There are 10 hidden switches. A switch that is on adds its own fixed numbers to the row, and there is some noise. The rows also spread widely along 14 directions, which tell nothing about the answers.
In the rows, 128 means zero.
Some rows, each with its switches (1 for on, 0 for off) after it:
[105 142  61 110 141 129 142 179  84 126 171 133 115 106 146  93 144 137
 111 145 159 126 123 155 109  76 133  82 111 115  90  95 120  97 136] => 1 0 0 0 1 1 1 0 1 0
[ 91 107 112 144 157 164 107 139 104 131 159 127 106 135  98  89  80 146
 158  94 191 158 172 140 174  90 150  93  68 149  92 140 106 143 142] => 0 0 0 0 1 0 1 0 1 1
[131 138 119 107 150 118 147 157 132 121  93 103 101 135 125 117 112 142
 131 160 120 140 146 151 133 112 119  97 175 143 135  96 139 123 100] => 1 0 1 0 0 0 1 0 1 0
[131 144  72 134 157 169  80 113 130 124 116  93 126 139 122 106 132 102
 150 129 176 172 162 125 169  90 104 128 137 121 181  90 108 170 152] => 1 0 0 1 1 1 1 0 1 1
[136 109 116  90 136 103 126 150  72 100 136 110 161 119 159 112 118 141
 108 172 132 127 141 137 134 118  66 122 175 129 100  79 127 132 133] => 0 0 0 1 0 0 1 1 1 1
[ 95  97 108 115 148 174  82 144  90 125 148 101 106 114 174  92 105 150
 148 102 171 180 135 166 115 108  76 112 155 133  72 130 169 107  98] => 1 1 0 1 0 0 1 0 1 0
[112  94  80 113 135 108 102  93 170 142 121 105 113  97 121 112 155  82
 131 107 129 145 159  94 114 122 150 122 158  66 162 133  89 143 127] => 1 0 0 1 1 0 0 0 0 0
[120  89  36 121 153 134 127 124 104 147 140 115 122 104  93 109 129 111
 120 138 152 115 131 161 179  66 148 125  88  90 151  83 112 122 160] => 1 1 0 1 1 0 1 0 1 0
[162 153 128 107 167  54 188 163 120 151  79  80  84 154 116 121 132 130
  98 197  92 126 182 137 194  76 133  99 178 143 174  84 106 149 133] => 1 0 0 1 1 1 0 1 0 0
[117 114 123 139 119 175 102 132  84 105 124 114 139 162 117 125  58 144
 159 145 153 158 163 111 172 130 118 122 140 166 131  97 107 152 128] => 1 0 1 0 1 0 0 1 1 0
[139 165 119 146 133  82 129 135 115 122 135 105 104 122 119 140 103 144
 141 155  70 111 117 109 131 118 123 107 150 142 104 126  95 121 120] => 0 1 1 0 1 0 0 0 1 0
[109  88  89 116 122 104 156 163 173 156 143 100  76 116 109 132 124 118
  79 125 107 155 152 120 143 147 167 127 170  91 154 114 198 111 109] => 1 0 0 0 1 1 1 0 0 1
[213 154 133 197 167 109  92 194 101 123 168 117 103  74 170  87 137 200
 148 148 157 100 154 190  83 115  74  94 119 142 168 108 152  84 166] => 1 1 0 0 0 0 1 0 1 0
[128 150  95 136 126 129  99 168 115 117 140 118 115 153 134 136  92 159
 103 150 108 129 117 160 156 127 115 120 151 169 110  94 188 110 119] => 0 0 1 0 1 1 1 0 0 1
[202 139 125 144 181 117  75 166 115 157  96 112  92  99 132 118 118 125
 175 150 145 116 141 202 179 129  82 113 139 141 210 128 131 106 154] => 0 1 0 1 0 1 1 0 1 0
[149 120 110 140 132 140 129 131 125 137 126  93 116 129 117 116 121 101
 141 149 152 167 188  93 167 124 115 130 154 111 202 109 103 161 162] => 1 0 0 0 0 1 1 0 1 1
[153 104 140 115 145 127 118 163  99  88 121 133 169 148 141 108  77 144
 140 190 162 127 214  71 130 144 115 104 190 145 170  75  69 150 160] => 1 1 0 0 1 1 1 0 0 1
[142 112 103 132 145 104  96 125  69 117 143  92 139 113 152 131 108 157
 133 160 113 108 101 139 161 103  37 144 158 112  85  93 113 115 125] => 0 1 0 0 1 1 0 1 1 1
[145 137  58 141 186 116 113 107 143 118 121  91 123 108  78 115 141 130
 154 130 162 118 131 156 152  73 128 132  94  93 179  57  99 161 146] => 1 1 0 1 1 0 1 1 1 0
[133 147  69 160 177 100 109 147 146 146 163 110  94 110  84 123 129 121
 142 111 148 129 135 152 159 104 154 119  73 114 158 105 127 136 147] => 1 1 1 0 1 1 1 0 0 0
[166 146 110 125 175 143  66 178 141 138  99 113  99 122 159  84 141 123
 144 143 168 147 171 155 125 109 108  86 169 136 188 116 131 117 144] => 1 1 1 0 1 1 1 0 1 0
[127 140  92 137 146  98 125 148 132 124 164 115 114 109 118 122 127 127
 131 128 135 134 148 113 118 126 136 117 124 110 138 106 113 136 135] => 1 0 0 0 1 1 1 0 0 0
[141  96 145 100 138 100 134 188  81  84 177 127 176 124 156  98 103 144
 100 161 169 143 197 123 104 156 101 122 151 143 128  65 151 151 155] => 1 1 0 0 0 0 1 0 1 0
[117 160 102 126 126 124 152 153 103 141 139  95  85 120 151 123 134 121
 129 154 110 164 141 121 128 110 108  97 178 140 108 138 130 115 119] => 1 0 0 0 1 0 1 0 0 1
[128 133  70 135 146 114 135  76 162  92 120 101 133  86  99 152 143 123
 175 146 124 101 102 111  80 123 113 134 162  69 160  69  73 140 100] => 1 1 0 0 1 0 0 0 0 0
[129 128  91 129 157 116 104 174 108 126 158 140 123 116 128  90 121 134
 130 133 166 127 174 134 121 111 168  81 109 139 140 108 108 123 164] => 1 1 0 1 1 0 1 1 0 0
[169 159 159 152 151  56 161 192 126 153 161  83  83 137 129 130 126 122
  99 152 113 167 199 134 181 151 117 123 145 161 175 123 174 160 152] => 1 0 0 0 1 1 0 0 0 1
[118 101 120 132 147 177 148 163  52 125 174 101 125 120 130 121  89 121
 163 137 206 184 165 142 182 129  69 133 120 137 129 105 134 142 142] => 1 0 0 0 1 1 1 0 1 1

New rows, each followed by its switches (1 for on, 0 for off):
[104   5  78 115 156 123  97 128 113 105 155 166 171 113  93  72  77 182
 105 114 189  68 177 129 137  79 184 104  73  81 108  71  75 115 157] => 0 0 0 1 1 0 1 1 0 0
[117 107  77 104 146 127 102 150  88 129 141 126 144 144 108 120  93 113
 111 141 146 133 138 159 211 106 122 129 105 141 122  91 137 140 152] => 0 0 0 1 1 1 1 0 1 1
[138 122  97 138 140 131 137 159 100 116 145 104 124 143 111 118 108 157
 107 154 156 132 149 166 173  97 121 133 113 136 152  53 160 142 140] => 1 0 0 0 1 1 0 1 1 0
[ 94 165  92 117 128 150 115 205  81  89 206 139 136 120 159 121 109 146
 123 128 171 161 109 157  94 155 106  98 122 163  62  94 188 106 111] => 1 0 0 0 1 1 1 0 1 1
[ 99 101 130 117 114 150  97 161 116 113 152 128 123 146 167  95  93 150
 106 127 145 170 185 112 109 144 130  99 175 158  93 128 163 124 121] => 1 0 0 0 0 0 1 0 0 1
[113 102  90 105 152 141 115 139 109 135 112 120 117 138 122  99 121 123
 127 147 162 134 158 160 162  90 143 102 132 136 135  94 119 132 135] => 1 1 0 0 1 0 0 1 0 0
[114 101  84  83 168  50 148 166 128 146 135 134 108  85 119 117 153 117
 107 148 118  87 107 188 135 124 139  85 127  97  92 109 136  88 106] => 1 1 0 0 0 0 0 1 0 1
[119 151  71 144 132 158 150 188 104 169 185  83  56  96 157 106 166 105
 109 129 156 189 130 150 134  97 109 104 144 112 135 136 189  93 141] => 1 1 1 0 1 1 1 0 1 1
[122 114 122 130 145 137 122 125 146 141 103  77  87 157 126 108 106 136
 119 143 126 171 179 104 174  92 120 121 181 126 151 111 135 151 119] => 1 1 0 0 1 1 0 0 1 1
[150  91  99 107 135 147 111 161 138 152  82 124 116 157  99 119 115  95
 103 165 154 139 182 188 224 137 158 121 144 155 227  83 179 143 160] => 1 0 0 0 1 0 0 1 0 1
[106  99  34 172 139 132 121  97 115 137 175  99 120 115 102 104 125 148
 108 121 142 122 144  91 157  45 142 129  88  71 123  88  78 131 160] => 1 0 1 1 1 1 1 0 0 1
[173 126 136 139 170  81 173 154 124 133 110 105 101 104  82 147 102 135
 166 163 128 105 147 171 174 140 113 119 123 129 185  97 111 132 122] => 1 0 0 0 1 0 0 0 1 0
[140 110  69 167 130 170 138 127  91 136 154  89 111 110 121 113 127 136
 129 148 160 139 143 151 158  73 113 130 117 110 174  78 130 122 159] => 1 1 1 1 1 0 0 0 1 0
[136 156 143 137 152 104 162 165 144 118 123 111  85 137 123 125 112 162
 133 160 126 126 149 150 123 124 136  88 166 154 139  97 149 120 103] => 0 1 0 0 0 1 0 0 0 1
[127  95 101 116 153 120  45 125 128 152 107 102 105 142 142 105 105 137
 113 110 120 143 143 162 185  97  94 140 150 129 112 132 155 129 122] => 0 0 0 0 1 1 1 0 0 0
[151 114 156 125 172  65  96 141 185 134 103  75  75 116 136 118 117 156
 130 119  99 147 164 100 110 141 106 127 211 103 144 132 144 134  93] => 0 1 0 0 1 1 1 1 0 0
[144 114 102 100 142  65 116 155 115 151 139  99 122 122 122 128 125  91
  93 154  94 136 147 120 192 132 109 143 154 112 143 114 143 141 156] => 0 1 0 0 1 1 1 0 1 1
[164 118  96 172 157  91 136 128 131 142 166  73  84  62 142 133 152 160
 130 135 114 114 109 154 110 106  64 144 156  70 148 102 156  95 123] => 0 1 0 1 0 1 1 0 0 1
[150  75  90 153 164 120 136 154 133 176 146  98  83  95  80 110 127 115
 131 114 174 138 167 161 200 106 142 131  79  80 206 112 139 127 163] => 1 0 1 0 0 1 1 1 1 0
[120  99 113 121 148 111 125 172  89 130 159 112 118 146 126 113  82 151
 101 138 141 146 159 157 184 113 128 125 114 151 108  89 167 132 130] => 1 1 0 1 1 1 0 0 1 0
[134 141 114  97 179  84 119 137 160 150 103  79  87  97 118 152 147  64
 167 123 122 165 112 155 160 166  81 125 176 103 159 133 143 139  84] => 1 1 1 1 0 1 0 0 1 1
[149 128 152 168 172  46 122  87 143  93 144  94 139 118  87 140  83 173
 166 127 103 106 162  82 135 128  94 141 121 115 112 104  57 180 122] => 0 0 0 0 0 0 1 0 0 1
[149 117 153  94 117 100 140 168  92 135 106  97 113 124 143 149  86  99
 141 170  85 161 155  87 157 179  96 123 224 143 148 144 121 124 121] => 0 0 1 1 1 0 1 1 1 0
[121 135 101  78 171  80 119 146 140  86 139 113 153 117 125 112 147 130
 108 133 158 126 125 170 105 116  95 129 137 109 111  52 154 158 106] => 0 0 0 0 0 1 1 0 1 0
[139 131 106 140 153 110 129 131 129 133 147 115 106  90 116 113 143 115
 157 132 155 121 141 132 122 112 127 106 120  90 161 120  84 129 143] => 0 1 0 0 0 1 0 0 1 0
[127 116  97  98 148 137 133 159 142 143  92 115  87 111 112 130 117 112
 145 140 132 140 129 175 149 135 133 105 163 126 156 119 156 104 100] => 1 0 0 0 1 0 1 0 1 0
[158 133 121  69 162  65 143 164 124  99 122 120 154  86 150 113 164 103
 125 172 145 111 144 137  84 139  78 110 187  89 154  77 100 135 127] => 0 0 0 0 0 1 1 0 1 0
[115 120 118 117 124 132 127 138 113 130 116 116 108 127 122 141  92 121
 148 143 114 143 122 154 165 153 109 112 156 147 113 127 144 116  98] => 1 0 0 0 0 0 0 0 1 1
[125  97 100 104 152 131 108 122 141 144  96 113 108 120 109 117 122 100
 150 131 144 137 144 166 167 122 130 117 137 114 162 114 126 132 121] => 1 1 0 0 0 0 0 0 1 0
[143  94 111 125 141 119 115 137 125 130 142  83 131 133 140  95 140 115
  90 137 161 166 193 115 154  98  98 146 152  98 174  81 141 169 154] => 1 0 1 0 1 1 0 0 1 0
[145  35 104  99 155 148 130 168 113 139 100 115 127 131 118  99  88 138
 108 168 171 129 191 134 189 112 132 116 171 106 188  72 136 113 148] => 1 1 0 1 1 1 1 1 1 1
[152 192 119 151 175  56 130 142 109 141 126  72  91 163 130 102 122 152
 108 162  89 143 174 113 191  52 110 102 133 161 114 107  95 169 148] => 1 1 0 1 1 1 0 0 1 1
[134 247  91 194 122 169  72 141 113 109 137 108 100 194 132 108 101 158
 143 154 121 164 155 108 158  76 151  87 118 215 141 101 116 161 164] => 1 1 0 0 1 1 0 0 1 1
[147 151 125 136 150  83  90 126 118 113 153  91 139 139 132 109 127 128
 116 128 130 155 172 110 148 107  91 145 128 129 137  99 117 188 156] => 0 0 0 0 0 1 1 0 1 0
[124 128 111 113 168 123 137 159 133 105 128 107 119 137 102 111 109 149
 129 143 169 137 149 151 137 105 133 109 133 129 143  62 143 145 118] => 0 1 1 0 0 1 1 1 1 0
[120 114 126 147 147  67 118 117 134 130 157 100 116 147  76 156  73 135
 126 121  99 132 140 134 209 146 130 157 100 139 117 106 148 167 124] => 0 1 0 0 0 1 0 0 0 1
[124 139 127 155 146 112 132 137  96 121 137 133 108 126  80 136  64 160
 184 134 123 103 127 131 166 121 150  94  87 153 100 130  67 125 123] => 0 0 0 0 1 0 0 1 1 0
[137 140  96 118 178 108  95 166 127 101 132 123 147 144 127  88 115 144
 115 142 168 131 175 132 139  95 124  92 125 140 135  70 112 152 144] => 1 0 1 1 1 1 1 0 1 1
[136 129 114 111 134 108  86 161 129 106 148 118 134 125 159 108 129 135
 102 140 132 133 140 139 105 136 109 121 168 128 127  91 163 126 127] => 0 1 0 0 1 1 0 0 1 0
[118 190 113 185 131 141 172 157 107 118 174 114  76 128 110 121 101 170
 159 150 134 131 137 103 116  92 161  73 113 149 114 121  91 114 134] => 0 1 0 0 1 1 0 0 1 1
[148 113 107 108 124  96  97 127 126  83 144 122 173 115 171 101 156 142
  89 161 138 107 156 118  73 115  86 130 184  93 144  57 117 144 142] => 0 0 0 0 0 1 0 0 0 0
[127 130 104  84 135 101 108 164 116 183 124  69  77 134 174  93 169  68
  76 133 110 209 178 125 177  98  93 127 189 118 137 152 173 148 145] => 1 0 0 0 1 1 1 0 1 0
[148 178 102 173 127 112 156 169  65 110 179 121 125 129 138 124 101 170
 132 180 126 119 151 116 132 105 116  97 122 161 127  87 101 120 162] => 1 0 0 1 0 1 1 0 0 1
[114 212  96 110 131 147 117 192  87 128 129 126  86 151 167  94 136 143
 116 157 130 152 117 188 125  79 124  65 146 193  88 119 165 103 122] => 0 0 0 0 0 1 1 0 1 0
[148 105 111 133 135 152  96 164  88 160 132  92  82 101 192  92 135 151
 115 146 133 147 132 171 140  93  53 113 190 118 120 138 174  74 132] => 0 1 0 0 0 1 1 0 1 1
[144 108 110 136 153 110  99 156  91 100 153 132 162 133 134 105  91 162
 122 163 152 104 162 127 152 115 106 113 122 137 121  71 102 134 152] => 1 1 0 0 1 1 0 0 1 1
[ 94 153  73  79 161 181 101 152 135 115 100 117 109 133 131 117 129 100
 161 137 178 169 113 167 130 119 114  93 171 137 127  93 150 123  92] => 1 1 0 0 1 1 1 0 1 1
[112 117  91  52 146  71 145 165 143 116 130 122 158 147 121  91 153  70
  63 164 143 153 204  79 146 118 164 105 162 107 152  75 107 183 160] => 1 0 0 0 1 1 1 0 1 1
[121 143  83 125 150 111 133 155  99 138 134 121 100 114 125 136 113 129
 142 151 114 113 105 173 149 113 130  94 129 148 108 112 128  94 111] => 1 1 1 1 1 0 0 0 0 0
[ 98 110  97 136 135 208 151 169  91 118 157 138 101 113 128 101 106 157
 161 129 218 143 135 190 118 101 134  81 106 132 127  93 146  91 111] => 1 0 0 0 0 1 0 0 1 0
[120 103  99 122 112 135  77 166 106 122 155 122 130 141 159  97 102 147
  93 136 129 151 159 107 128 130 133 119 162 132 117 103 163 117 145] => 1 1 0 0 0 1 1 1 1 0
[114 147  44 107 155 114 110 153 105 132 138 124 117 108 136 107 144 125
 118 151 128 109  97 155 135  79 118  91 129 109  92  96 113  97 129] => 1 1 0 0 1 1 1 0 1 1
[143 122 121 147 125 103 124 139 145  97 138 120 131 152 121 112 101 180
  89 161 118 104 172 121 117 107 154 120 152 137 157  55 142 140 140] => 0 1 0 0 0 1 0 0 0 0
[104  39  66  86 118 163 148 141  82 113 148 122 158 128 123 125  98 134
  82 159 168 125 139 163 166 103 116 156 147  99 137  38 173 120 134] => 0 0 0 1 1 1 1 0 0 0
[135 124 100  87 130 176 123 212 121 127 114 165 117 101 151 110 138  99
 137 161 187 129 134 209 113 171 141  62 164 153 177 108 180  74 123] => 1 0 0 0 1 0 0 0 1 1
[152 100  92 110 112 121 135 178  74 148 126 123 126 132 140 127 107 114
  97 190 115 126 162 127 181 131 125 124 173 133 172  96 132 107 168] => 1 0 0 0 1 1 1 1 0 0
[ 60 147  41  98 101 160 167 120 128  97 155 110 127 149  92 139 128 107
 107 142 141 161 104 110 126 102 174 125 134 109 113  48 145 155 103] => 1 0 0 0 1 1 0 1 1 0
[109 132  77 145 143 114 159 123  96  94 180 107 145 131  81 142  97 151
 128 139 149 128 132 144 153 100 129 148  79 132 113  48 129 165 134] => 1 0 0 0 1 0 1 0 0 0
[131  92  95 126 133  78 154 140  71 143 156 118 135 110 105 141 101 116
 124 171 105 101 138 117 192 126 123 125 119 115 120 106  85 121 156] => 1 1 0 0 1 0 0 1 0 1
[117 159  88 151 109 156 153 168  85 107 172 123 120 133 122 134  91 147
 137 163 136 142 136 102 132 125 136 103 132 149 121  93 120 116 140] => 1 0 0 0 1 1 1 0 1 1
[144 114  99 121 180  83 100 150 111 109 139 122 143  95 111 119 108 144
 158 140 143  98 128 133 125 126 106 112 117 107 116  92  82 124 130] => 1 1 1 0 1 0 1 1 1 0
[148 136 111 167 139 139 142 149 154 120 124 100  91 139 126 113 116 169
 120 164 136 128 171 111 119 101 143  98 176 127 180  80 132 120 129] => 1 1 1 0 1 1 0 0 0 1
[127 147  69 150 189 102 102 132 163 151 120 107  77 109  82 121 134 137
 148 110 130 108  97 200 171  87 140  99  79 122 124 111 141 112 108] => 1 1 1 0 1 0 0 0 1 1
[104 119  95 155  92 209 173 130  64 136 142 111  93 130 121 123  89 135
 159 169 144 146 145 102 151  81 147  96 148 135 137 123  81 103 146] => 0 1 1 0 1 0 0 0 1 0
[156 161  80 123 139 119 118 157 130 134  74 120 107 144 115 136 114 122
 136 191  98 107 132 124 168 118 137  92 182 142 181  94  95 109 135] => 1 0 1 0 1 1 1 1 0 1
[155 102 142 139 132 112 123 159 113 124 138  88 113 129 132 140  93 161
 111 149 122 139 140 150 169 150  75 150 170 133 143  91 188 126 117] => 0 0 0 0 1 1 0 1 1 1
[129 202  89 145 152  76  88 169 123 102 179 128 127 136 126 126 121 149
 119 130 117 126 121 154 114 129 136 110  98 168 102  84 158 141 136] => 1 1 0 0 0 1 1 0 0 0
[110 149  54  78 173 147 136 141 146 120  56 151 106 114  98 116 137 117
 171 166 157  82  90 193 127  79 158  53 142 113 142  81  72  88  84] => 1 0 0 0 1 1 0 0 1 0
[143 150 131 143 116 118  71 187  71  89 162 144 154 154 184  79  81 196
  98 160 118 125 182 101  95 112 117  84 151 190  77 108 121 118 158] => 1 0 0 0 1 0 1 0 1 0
[ 94 114 123 130 118 104  92 125 123 133 143 125 103 131 147 108  94 145
 126 118  88 129 145  92 115 120 148  91 155 135  63 164  97 109 112] => 0 1 1 0 0 0 0 0 0 0
[129 122  82 150 147 108 128 106 153 113 148  97 125 115  99 137 127 128
 133 130 139 130 144 112 140 117 125 140 130  89 164  75 112 157 127] => 1 0 0 1 1 1 0 0 0 1
[127 126  68  95 124 152 133 157 137 137  87  85  93 147 143 124 141 124
  83 173 118 154 128 159 149  95 117 127 212 122 168  64 195 111 108] => 1 0 1 0 1 1 1 1 0 0
[131 118  76  91 134 159 129 167 140 122  99 152 110  87 128 119 140 115
 148 157 159 100 105 182  92 134 143  79 168  99 174  97 135  70 110] => 0 0 0 0 0 1 1 0 1 0
[128 133 148 116 130  72 101 166  51 141 174  91 126 147 167 130  90 116
 109 143  94 178 152 131 196 150  58 149 145 172  72 135 162 154 136] => 1 1 0 0 0 1 0 0 1 0
[144  79  94 125 140 109  80 135 119 125 142  91 145 139 147  98 121 138
  75 144 136 142 173 115 170 105  99 148 160 105 153  68 155 150 158] => 1 1 0 1 1 1 0 1 1 1
